The rows are grouped in 4 different ways at once. Each group adds its own fixed numbers to the row, and there is some noise. The rows also spread widely along 13 directions, which tell nothing about the answers.
Known rows, each followed by its group in each grouping:
[ 78  16  23 -44  11   5   6  33   0  17  -9  11  -6  17  31  -2   9   3
  15  -1  -7   7  -5 -51  42  12 -32  14 -31  23   1  -8 -20   8  46 -35
   3 -24  30]	T K149 K642 K752
[-22  42 -46 -11 -18 -17  -9  15  51  18  -5  13 -37  10  -9  17 -24  34
 -43   4  25 -25  -3  -8 -17 -34   6  -9   5  -4 -41 -23 -10   4  48  11
   8 -12 -31]	F K149 K95 K752
[ -7  11 -32  -6  11  -5   4  10   4 -20 -17   9 -15  -1  28   9  32  -4
  10  25  32  33  21 -19  48 -25  -5  -3  -1  12   3 -13 -14  15  33   1
  27 -28 -18]	P K889 K950 K670
[  5  24  21   0  -1 -21 -27  16  -2  -7  -3  -1  -9  26 -18  21 -11  27
 -29  20 -13  22  -8  24 -12 -27 -13  19  -5  27  -2   4   4  13 -16  15
 -13 -14 -17]	A K116 K759 K5
[-13  32 -19   4 -32 -19 -37  14  32  10 -45  27 -37   2  23   2 -44  -3
  -5  -1  -1   0  10 -19  11  -5   2  12 -25  16   2  12 -18  -4  13  16
   1  -9 -12]	P K889 K759 K184
[ -9  19 -27  17  25 -10 -37  -6  -8  12 -17 -18 -18 -13 -21  35  12  41
 -30  18  24   0  -2  31  -5 -18  -3  -2  14  56  -7 -46   0  -1  41  32
 -12  -5 -31]	S K547 K95 K184
[  9 -31  31  22  14  24  31 -23   4 -14  12  -4  10 -27   0  -9 -21 -27
  17 -22 -15 -28 -18  -6 -24  22   9 -13  -3 -17  25 -14  -6 -18  -3  -5
 -26  33  43]	A K547 K642 K164
[ 27  27  -7  -8 -27  -6   2  12  -5  -9 -16  27  -3  32  12 -10 -38 -16
  63 -12   5  32   7   3  43 -15  15  20 -24   9   9  14  15 -32  19 -21
   8 -17  14]	T K555 K950 K670
[  6 -36  12  16  -9   7  13  -1 -18 -16  -1   9   8 -23  21 -23 -28 -29
  35  -7 -18   3  -5  -9  18  15  34   4 -11 -31  14  15   5 -31 -28  -5
   8   4  37]	F K116 K759 K164
[ 55  28  18 -16  -9  -5   4 -22  31   0   8   9  -8 -18  30  15  37  -4
 -33 -12 -32 -19 -11 -60  -7 -20 -39 -11   2  -9  11  10 -13  11  56 -20
 -35 -13  18]	L K555 K759 K299
[-32  11 -10  13  -4  -1 -38  30  14  16 -31   0 -12  -2  17   1 -15  -5
  32 -20   7 -15  21 -11   1  61 -30   7 -27  25   8   4   8  15  34  -1
 -36  43  -9]	L K889 K950 K5
[-25 -61  28   9  -1   1  57  21   0 -49  16 -30   7 -26  33   6  12  -8
  15  -8  -6  11   1  -9   2   3   5  -6  -7 -14  44   1 -27 -27  -6 -11
  -2  27  56]	S K555 K950 K299
[ 16 -34   9   2  17  -2 -30 -13 -16  14  -4 -15  -9 -20  34  -8  31  -3
 -41   7 -38 -18  -9 -16  -5  35 -14   6   3  -2  10  17 -21  12 -29  12
  -8   4   8]	S K547 K950 K5
[-36   0 -29  11  -3  -2 -23  39  -2   5 -32   2 -22   5   3  -4 -36   7
  28   8  30  29  11  12  31  16  12  14 -27  35  -2 -11  -7   8   2  10
  27  -8 -20]	P K889 K950 K164
[ 48 -13  36 -12  29  -9 -30  36 -51  19  -6   6 -11  -7  -6  -5 -17  19
  20  17 -16  29 -19   0  16  21  -3  25 -18   9 -18   7  11  -1 -19   3
   0 -18  22]	A K889 K95 K752
[-21  20  -7   6 -29  -1  17  13  39  -8 -25  10  -3  13  17  10 -22 -21
  61 -34  11 -26  21  -7  -1  12   0  -1 -16   3  20  -6  -1 -42  48 -21
 -41  49  18]	A K555 K95 K164
[  3   7 -19  -4   7  17  19  -9  37   8   3 -12  -3  -7   8  -4 -18  11
 -33  -9  15 -29 -10 -21 -11  -3   2 -20 -10  19   1 -47 -34   8  49   1
  10   7   2]	F K547 K759 K752
[ 54  11   7 -13  16   7 -10  -5 -43   8  19  12  26  10 -15 -15  21   2
  20  -3 -10  19   5  -2  33   4  -3  11   6 -13 -19   9  41   7  -6 -24
  15 -31  -3]	F K116 K95 K752
[-27   9 -36   5 -17   6 -27   8  18  35  -7  -5 -27  -2  -9 -21 -37  11
 -49   0  -7 -21 -12   4 -25  22  18  11 -11  11 -28  -1 -22   9 -38  19
  46 -15 -24]	L K889 K642 K164
[  4  21 -15 -23  -9  -2  36   2  38 -18   4 -10  -5   7  21  17  48   5
 -51  12   8   5  22 -36  12 -41 -28  -9   4  15   9 -15 -30  24  31  -9
  27 -28  -7]	L K889 K642 K184
[ -4 -23  13 -18  11 -14  17  18 -16 -21 -22   5  -9  12  13   5  45 -24
  36  21  16   8  24   2  43 -17  30  11  29 -46 -27  26   0 -15 -30 -14
   1  -7  -3]	P K547 K642 K164
[ 22  33   4   9 -21 -12 -26  -1   2   5   2  17 -12  12 -28   8 -47  11
  10  -3 -13  22 -10  26   1 -22  17  13  -8  11  -6  12  31 -14 -12   1
 -10 -29  -6]	S K149 K759 K164
[ 19   3  13  -6  -6  18  48  16 -10  -8  35 -50  42  21 -18  15   6  27
  15 -18  -2   6  -2  33  -5 -14   9   5   2  37  17 -25  12 -46   8 -23
  15   9  27]	L K555 K642 K752
[ 20   2  22  14  -8  -9  35  15   2 -42  25 -15  19 -11   5  32   6   5
  17 -15 -16  36  -6   1   0 -36 -23   2  -9  16  60  -5  15 -28  23 -21
 -21  -1  46]	A K555 K95 K164
[ 25 -32 -11  -5  -7  12   2   7 -23  29  12 -15  -4 -16  10 -23 -19  12
  -1   2  -6 -10 -16   2  18  16  44   8   0 -15 -27   2  -1 -29 -27  -8
  40 -15  17]	S K547 K950 K752
[ 31   6   3   5 -19  18  23   1  -8 -14 -23  -8  31  19  49  -7  15 -20
  41  -9  -8   5  22  -7  44  11   5  11 -29  52  45 -23 -17 -50  28  -5
  12   7  30]	L K116 K642 K5
[-28  -4  -4   0  20   6  -7   0 -10   0  -6  17 -17  10 -38 -36 -64   5
  -9  13  19   7  -7  26 -18   8  37   0  -9  -7 -38 -18 -10  24 -32  26
  36  -9 -22]	F K889 K95 K752
[-20   3 -24  13   4 -12 -36  59 -14   6  -5 -21   2 -15   8  20  14  20
  24 -18   5  27  21  -6  23  38 -43  19 -23  27  26  16  30  16  17 -25
 -12  10  -7]	P K889 K95 K5
[ 16  16 -20   2   8  31  -2   5  -8  15  21 -25  38  14  -7  -6  12  10
  22 -37   0  10  10   6  15  39 -34   5 -20  51  31 -20  17  11  24 -35
  16   5  -3]	P K555 K950 K752
[-12 -36  12 -16  21  -3 -18   6 -10  20 -24  -2 -21  10  21 -31  -6 -15
 -27  14 -20 -24  -3  -8  -3  46   8  12  -5 -23 -23  18 -41  27 -56  19
  21   6  -4]	F K547 K950 K752
[ 10 -10  30 -33  -1  -4  49   9  26 -20  12 -19  -3  27  17  13  29  10
 -50   8 -16 -13  -6 -19  -9 -26 -23  -3  -7   8  12 -11 -49   6   1   3
   4  -8  19]	F K149 K642 K299
[ 13   1  16  23 -23 -12 -16  17  -6   5 -12  -2 -23 -12   9  14 -54  25
   1   9 -11   6 -28  13 -10 -19  24  11 -17  26   3  -8   0 -53  24  31
 -20   6  26]	L K889 K950 K5
[ 40 -15   4  17   3  -1  25 -17 -36 -34  25  -1  11 -31   5  -4  11  -5
 -14  20 -16  52 -13   2  20 -46  25  -1   7  -5  25  -1   6 -19 -27  11
  46 -55  27]	L K889 K95 K164
[ 51  21  -4 -27  24  50  32 -28  23  27  49  19   6  -9 -40 -33  -5   5
  -8 -21  30 -37 -15 -44 -10   3  -3 -34  11 -28 -57 -38  14  41  57 -48
   9 -15  -8]	A K889 K642 K752
[-32 -11 -32  35   4   3 -26 -10 -38   1   3 -20  24  -2 -15   1   9   2
  18  -2   2  -2   8  55   3  24  33  15  19  10  -4  -5  31 -40 -39  23
  15  16 -16]	F K116 K642 K670
[-31   9  34 -15  -7 -25  -9  25   6  -1 -39 -19   1  53  -1  29  15   3
  29 -18 -17 -34  29  28 -19  21 -22  22  -3  22  12  18  -2 -32  -1   8
 -71  68   2]	F K555 K95 K184
[ -9 -24  11   2  50   3  11  19 -35 -29   8 -24  11 -14 -13  10  45   3
   2  19  12  37  14   8  12   8 -18  -2   4  17  17 -17   1  37 -11   1
  11  -6  -2]	L K889 K95 K164
[ 34  17   3 -12   9  20  26 -16  -6 -18  10  -8  37  24   2   2  46 -25
  35 -26  -2  11  20  -4  23   7 -25   3  -4  28  37  -9  12  -6  25 -37
 -10   8  13]	T K555 K642 K164

New rows. What belongs after each?
[  3  28 -13   4  -4   6  -8   7 -14  -1   1   0  27  19 -13   0   9  -6
  43 -28   1  20  31  16  25  20 -13   8 -13  22  16   3  35  -7   7 -21
   3   6 -11]	P K889 K95 K752
[-41  -4 -29   6  24 -12  -8   8 -26 -32 -18   0   4  16  -8  -6  16 -10
  21  17  25  46  28  44  20   1  21  10  11  10   5  -4  -3   9 -33  16
  41  -5 -23]	T K555 K95 K752
[  0  -2  10 -30   4 -13   2  23 -27   0 -11  -1  -3  42 -10  -2  26   7
  15  28  12  25  21  27  33 -17  28  18  18 -13 -41  23   5  -6 -46   1
  28 -18 -21]	P K889 K950 K752
[-17   6   4  17   8 -11 -30 -20 -21 -14 -32  11  -7  23   0   5  -5 -13
  22  12 -11  15   5  47   3  -1  15  16   9  18   7   9  -3 -20 -29  37
 -11   9 -16]	P K555 K950 K670
[-11 -19   6 -26 -14 -27 -13  51  10  20 -16  -2 -45   8  28   1 -29  20
 -11  12 -11 -19 -16 -21  -2  -1   8  23  -8 -30 -34  32 -25 -15 -13   1
  -6   3  13]	F K555 K950 K670
[ 30  15 -12  -5 -16  23  53 -20  24 -11  21  -1  10   0 -11  -1  -5   5
  -4 -10  25 -12   0 -11  11 -53  25 -18  11  -7 -12 -28   3 -20  46 -24
  20 -26   8]	L K547 K642 K184
[  6   6 -18  -5   3  18 -13  26  -8  31  -5 -41  10  18   4   9  14  30
  22 -16  16 -21   4  19  10  34  -2  14 -13  66  -1 -32  -2 -35  36 -15
 -15  30   0]	S K555 K642 K5
[-41 -26 -37  30  22 -15 -44  32 -32  -2 -22 -15  -5 -40  20  12  27   1
  20  10  13  30  25  10  22  44 -11  14  -6  22  28   5  12   5 -18  19
  13   6  -2]	A K889 K95 K184
[  2  15   6 -13  20  -2   6  23   3 -11   4 -13   6   3 -12  29  42  15
  17 -10  18  10  32 -14  17   1 -48  -5  -2  23  12 -14  24  26  53 -31
 -35  12  -7]	S K889 K95 K184
[  5 -17  13  15   5  -8  10   9  -4 -10  13 -13 -16 -20  -9  22 -36  28
  -9   5 -10  -3 -28  22 -22 -23  20  -2  -2   8   6 -21  -5 -43   9  21
 -15   7  28]	S K149 K95 K670
[ 25 -11 -11 -20   3   8 -33  20  -3  47 -36  -6 -18   6  49 -19  -7   7
   8  -8 -11 -49  -8 -31   6  55  -3  15 -27  34  -8 -12 -41 -25  34   2
 -14  25  15]	F K555 K95 K5
[ 19  -2  12   9  -5   1  32  -1  -1 -18  33 -22  35  -4  -5  20  23   1
   7 -26 -20   7   8   8  -2 -12 -12  -3   8 -11  36   5  30 -26   2 -26
  -9  13  28]	A K547 K95 K752
[-18   8 -25  17 -24   9 -10 -31   3   5  -7  21   7   1  -4 -17   2 -29
  30 -25   1 -14  28   5   9  15  17  -5  13 -29  -5  25  31 -14 -11  -3
  -6  14 -16]	P K889 K950 K184
[-50   8 -21  24  17 -27 -15  55  23 -15 -15 -24 -20 -34  15  56  14  31
  -4   6  28  16  10  -4  -7  -1 -36  -3  -8  38  28 -33  -5  -4  63  14
 -27  35   3]	A K889 K95 K752
[-25  25 -45  32  -6   3 -22 -10  22   8   5  17  -3 -26  -9   1 -22   4
  -8 -17  14  -8   2  -2 -14   9  -2 -11   2  -5  -2 -18  20   9  26   0
  11   3 -19]	A K116 K95 K752
[-49  -8 -27  12   1   1 -13   2  19   4 -19  -3 -20   0  15 -14 -24   7
 -40   2   3 -34  -4   0 -27  22   7  -3 -11   9  -2 -22 -40  11   0  31
  12  20 -18]	F K116 K95 K5
[ 16  30 -24 -18  -8   1 -39  37  -1  45 -11 -26   0  28  14  16  30  35
 -13   1   2  -6  11   3  15  25 -27  25 -18  64  -7  -8  -1  -9  18  -8
   2  -1 -18]	A K889 K642 K5
[-10  18 -14  22 -12  12 -10 -20   1   1   5 -18  31  -3  -7  15  25  -6
  21 -35  -5  -8  19  20  -1  24 -10  -4  -3  32  33  -5  23 -19  14  -1
 -20  29  -9]	P K889 K759 K299
[-26  -8 -15  14  17  -7 -16  15  -4 -14 -19  16 -30 -18  -7  -6 -39   8
  -1   9  18  20  -6   5  -2  -8   9   4  -5   1  -3  -6 -14  20   3  14
  17 -20  -9]	P K555 K95 K184
[  1  25  14  -5  -4  -1 -13 -16  29  11 -15   8 -26  23  -8   9 -25  18
 -31   4  -6 -23 -22  11 -36 -16  -6  -2  -9  34 -11 -23 -35   2  24  29
 -23   7 -11]	A K555 K950 K299
[-37   1 -50  42 -17   0  -9   0  26 -12  26  21 -15 -57  -3   2 -17  -1
   1 -24  27  -6  -4 -27  -8  -2   4 -20  18 -56  -7   4  42  13  45 -18
 -11  10  -7]	T K116 K950 K5
[-27 -21   4  37  10 -20 -10  30 -24 -43  13 -13   5 -42   1  21  13 -11
  14  -4 -16  61  13   4  13  11 -24  14  -2  -7  49  28  35  11 -33 -11
  -3  -7  20]	S K889 K642 K164
[  9  21 -22 -24  -3  -5  -4 -34  27  12   6  18 -14   0  14  -3  52 -15
 -42  -2 -13 -46  13 -42 -10 -10 -16 -14  26 -48 -28  17  -7  13  14  -4
 -12   2 -22]	F K889 K95 K670
[ 10  29 -45   2 -25 -10 -36 -28 -12  33 -18  -8  13  22  12  10  59  -7
  20  -4   2 -17  33  31  36   6  29  11  34   7 -27  13  32 -51  -4   3
   1   8 -32]	S K547 K950 K752
[ 12 -17  18  27   9  -5   0   8 -32 -28  19  -5  14 -32  -3   6 -12 -10
  33  -9 -22  31 -11  10   2   3   1  12   1 -18  26  23  32 -20 -17 -12
  -8  -3  35]	L K555 K642 K670
[ 40  29   7  -1  -9   9  11 -52  26  -7 -21  30   5  12  32 -10  -8 -41
   7 -25 -27 -32   5 -32   3  -4 -14 -11 -16   6  31 -11 -22 -16  50   4
 -31  12  14]	F K547 K95 K670
[-26  14 -19 -12   6   7 -16  -3  19  15  12  -8   4   9 -16  -5  32   1
 -23 -13   5 -15  19  -7 -14  30 -26  -6  -2   3 -13   5   0  50 -11 -14
   4   8 -34]	A K889 K759 K299
[-11  33  19 -10   3  11  29   1  27 -22  15 -21  29  43 -18  27  39   2
   4 -19   7  -7  31  11 -16  -6 -43  -7  -1  35  24 -18   9  10  32 -19
 -43  37 -10]	A K889 K642 K5
[ 11 -14  -9   7  26  25 -23 -21 -40  19  12   2  -1  -3 -36 -37 -18  10
   2  12  16   0 -13  30  -3  21  41   2   9   7 -45 -21  12   4 -28  12
  26 -16 -20]	S K889 K642 K5
[-52 -24  25  13   5 -16  29  13   5 -50  -1 -29  13  18  10  31  33   2
  -7   5  -1   0  20  22 -15 -12 -17  -3  12   4  35  -4  -4  -8   0  18
 -39  48   7]	F K116 K950 K5
[ -4  21  22 -17   7 -11  -3 -16   1   4 -13 -11   2  47 -27  19  34   3
  -4   7  -1 -26  20  42 -10 -13  10   8  34   2 -36   0   7 -19 -16   8
 -30  24 -29]	S K547 K642 K752
[ 33 -42  37 -17  46 -12   5   4 -29  -9 -22  14 -28 -24  20 -10   4 -10
   0  28  -4  -5 -20 -19   8   2  25   2  11 -37 -22  -1 -34  -4  -6  18
  -3   1  28]	T K547 K95 K752
[ 22   9   6  10   8  12 -25 -51 -10  14  15  15   5 -11 -16 -15  25 -17
 -28  -5 -29 -19 -10   1 -24  17  -4  -4  16 -15 -12  10   8  12 -27  16
  -5  -7 -11]	A K889 K642 K299
[ 57  19 -31  14 -12  10  -2 -46 -13  -4  -1  35   1 -30  28 -23  11 -29
  15  11   0  15  -5 -21  35 -27  45  -7  24 -24 -17  -4   9 -41  23   2
  39 -49  13]	L K555 K642 K752
[ -2 -22 -11   5  20 -10 -33   5 -51  10 -12  17 -23  -6 -19 -26 -32   5
  17  31  11  14 -12  29  11   2  56  14  10 -24 -51   8  11 -15 -47  28
  27 -23 -13]	F K889 K95 K670
[ 38  13  10   5 -14  16  34 -43   3 -24  39  12  21  -2 -12 -14 -11  -6
 -21 -16 -17   1 -11  -9 -17 -38   7 -18   2 -13  16 -11  14 -14  19  -7
  -1 -17  15]	F K889 K95 K5
[-27  -2  14  16 -22 -11 -13 -18  10  -4 -20  19  -3  19   9 -18 -35 -29
  -5 -21 -40 -20   4  14 -24  30   7  14  -9 -22  14  30  -8 -12 -52  23
  -4  35   4]	T K116 K950 K752
[ 12   5   7 -35  -4  17   0  28  11  41   0 -10 -15  32 -10 -17 -23  26
  -8 -10  11 -31  -9 -18   3  25  -9   5 -31  26 -37 -16 -21  20  20 -13
   5   2  -9]	F K889 K950 K299
[ -7 -27  15 -20  39 -26  -4  13 -12 -17 -16  12 -41  -7   1   0   8  -2
 -23  35   4   1  -7  -9   1 -16  13   5  18 -49 -32  19 -28  29 -31  15
   5 -11  -8]	T K547 K95 K670
[ 25  30  -3   9   2   8   8  -6  22 -12   7  14  -5 -22   4   5 -12   3
  -7 -13   5   6  -4 -36  -3 -16 -29 -18 -18  16  19 -27   3  17  77 -10
 -19  -9   6]	L K889 K95 K5
[ 40  -4 -11   4  16  -8 -35   2 -30   6  -8 -13   8 -33  40  11  47  -2
  13   7 -18  23   5 -15  36  20 -10  14   3  24  22   4   7 -21  13  -5
   1 -10  19]	S K555 K759 K752
[ 19  26 -13   4   1   1   1 -19 -15  -3   2 -15  20   8   1  19  52   9
   0   7   7   3  18  18  10 -21   2  -4  15  36   8 -21  14 -28  36  12
 -12   4 -11]	L K889 K95 K5
[-23  -1 -47  20   6  -5   2  22 -19 -11  27 -22   7 -10 -31   8 -19  30
  -2   2  31  37  -1  33  16 -26  19   4   5   7  -2 -12  32   3  -5  -9
  43 -33 -18]	F K547 K95 K670
[-20   5 -32  -9 -14 -14 -30  27  21  15 -33   4 -37  15  35 -17 -31   9
 -37   4 -10  -4  -6 -13  -6  13   0  21 -29  22   6   6 -54   6 -11  16
  33  -8  -8]	T K555 K95 K5
[ 13  -9  53 -17  22  -3   8  14  -6   1 -10 -32  -5  39 -11  15  -9  33
 -42   6 -30 -19 -19  26 -33  -6 -17  13 -14  44  15 -15 -44  -1 -18  22
 -23  16   3]	P K547 K95 K5
[ -8 -19  62  -2   8  -3  47   4  24 -52  -4  15 -11   2   4   3 -28 -21
  -8   1 -18   7   2 -18 -26 -20 -19  -6 -15 -13  32   1 -32  12  -8   7
 -25  17  38]	A K889 K642 K184
[  3   7   8  12  -4  25 -15 -49  -2  11 -32  32  -3  21 -10 -43 -52 -33
   9 -12 -15 -28   2  18 -14  28  30   3 -15  16  -4 -10 -23 -11 -29  33
  11   9 -11]	P K889 K642 K184
[ 16  -9 -19  12  26   1 -36  -4 -21  10  -5   3 -13 -34  12  -2  10   2
  -8   4  -5   5 -14 -15   4  18  -7   3   3   8   2  -8  -1   8  16   8
  -1 -14   2]	F K555 K95 K164
[ 24  35 -20 -36 -16   4   5 -22   2  12   2   1  13  48   8 -11  55 -11
 -17  11  -8   1  30  -4  30 -15  -3   7   8   3 -19  17   1  12 -18 -10
  35 -31 -33]	L K889 K950 K670
[-34 -22  32  -1  16  -3   2  12  11 -10 -17 -13 -20  21 -14   1 -41  12
 -20  -6 -10 -16 -12  25 -46  16  -8   8 -17  22  13  -7 -38  12 -19  24
 -18  38   9]	T K555 K950 K184
[-14   4 -22  -4  -4  -9 -15  24   6   3  21   6 -17 -15 -18  -9 -16   7
 -25   1   3  20  -1 -22   4  -4  -4   3  -1 -35 -21  27  19  45 -26 -22
  24 -36 -19]	F K889 K759 K164
[ -8  37 -13 -10  -1   5   5  24  42  10  14 -28  -1  18 -23  24  -5  32
 -31 -31   3 -10   6 -11 -13   2 -56  -2 -26  49  23 -27  -2  41  45 -34
 -12   2 -22]	S K547 K95 K164
[-16  -7 -16  30  15  -7  -9  -9 -14 -21  19 -12   5 -36 -12  26  33  13
  -3   0   9  16  -5  22 -15 -14  -4  -9  23   2  15 -12  21 -10  17  10
 -14   4   3]	A K555 K95 K299
[ 10  34  28 -14   4 -16   2 -17  -1 -18 -18  10  -5  59 -24   4 -20   4
 -15  11 -16  14  -2  46 -20 -36  10  14   0  30   1 -10 -23 -12 -19  29
  -1  -1 -12]	T K555 K95 K752
[-28 -21 -10  25  12   8  11 -24 -14 -21  16 -15  13 -34 -18   9  29  -6
  23  -4  22  -5  11  24  -5   2  33 -22  26 -10  -4 -18  22 -25   9   8
 -16  29   0]	S K889 K759 K299
[ -1  -5 -34  -7  -9   9  19 -15  -4  -7  11  -6  15   6  17 -26  33 -20
 -21   1  -3  10  20  -4  19   2  22   3   8 -11   3   4 -15 -10 -40  -2
  68 -19  -2]	T K889 K642 K752
[  3  33 -17   3   4  -6  -6 -44   0 -21  -2  17  13  28 -17   1  28 -16
 -12   2  -5  12  20  35  -4 -22   8  -3  20   4   7  -4   9  -1 -14  24
  14  -8 -26]	T K149 K95 K752
[ -6   8  34   6  19 -22 -38  16 -33   1 -18   2 -13  15 -33  25  14   2
  26  18   0  13   6  43  -7   2   3  21  21   1 -26  17  32 -15 -29  20
 -45  18 -13]	A K889 K642 K164
[  3  23 -35   9  -9  -7 -21 -16  -7   9   1  -8   7   4   1  20  41  22
 -20   7   6 -17   6  17   1 -23   8   1  27  17 -13 -17  20 -29  28  16
 -11   1 -26]	F K116 K95 K5
[-20  -3 -35  12 -10   8  27   6   9 -24  28 -15  12 -13  -1   5  14   7
  11 -12  28   4   8   1   5 -21  16  -9  19 -15   0 -10  21 -22  31 -25
   3   3   4]	F K555 K642 K5
[  7   9  14   0 -20  25  29 -31  19   5 -15  15   1  29  -1 -32 -67 -12
  15 -14   4 -34 -10  13 -14  -4  47 -13 -21  20 -10 -39 -30 -46  21  28
   4  26  16]	F K889 K950 K752
[-14  27   1   7 -12  -6  -5  36  24   3 -17   3 -15  -4  -4  17 -29  10
  27 -28  10  -7   9 -17  -3  20 -27  -1 -34  26   8 -12   5   4  61 -11
 -33  24   4]	L K889 K95 K299
[  0  -4  28  18  18   4  12 -50  10 -36  11  20  11 -22  -7  -1  13 -28
 -17 -10 -25 -16  -2  -8 -27  -7  -3 -22  27 -43  12   3   2  13  -9  12
 -26  21   3]	P K116 K759 K752
[ -9  19   5  11 -28 -24   7  19   1 -29   1  -6   0  17  -1  26  -3  10
  -3  -2  -7  47   9  18  13 -34 -14  15 -18  26  35  12   9 -13  -2   5
   3 -12   6]	T K889 K950 K299
[-35 -22 -36  39   9  -4 -16 -20 -31 -22  24 -16  20 -37  -6   3  34  -8
   9  -2   2  29  13  35   3  11  18  -1  37 -22  11  14  43 -13 -35   5
  18   3  -5]	S K555 K950 K752
[-46   7 -62  26   4  15  -1  -8  14  -7   3 -17   3 -28  -5  -4   6   0
  -6   2  37  12  17  10   5   5  22 -18   1  26   8 -36  -2  13  12  10
  44  -4 -26]	L K889 K759 K164
[ 22  -1  27   9  29  14   4  -2 -15 -17  26  18   2  -9 -33 -14 -39  13
 -13   0  -5  31 -23  -5  -6  -6 -16  -3 -11  -7  -2 -12  13  49  -2  -8
  15 -31  -2]	P K116 K950 K752
[  4   3  -2  17  -4 -11  -6  26 -12 -14 -31  13  -5 -14  29  19   5 -15
  67   1  19  14  16 -12  48   1   6  11  -4   6  10  -7  23 -42  47  -8
 -28  11  21]	F K116 K642 K164
[ 28  28  -4 -18 -17  14  -7  -1  -5  28 -10  12   6  30 -11 -32 -34  -5
  28  -9   2  -1   9   4  21  17  31  11 -20  12 -29   1   5 -10 -10 -11
  30 -16  -9]	L K889 K759 K752
[-29 -17  33  21   9   1  -2  20  -9   6  -2 -40  14  12 -34  26 -25  22
  16 -22  -7 -24  -4  56 -38  30  -3  12  -2  35  19 -11  15 -31 -20  12
 -45  58  14]	A K547 K642 K184
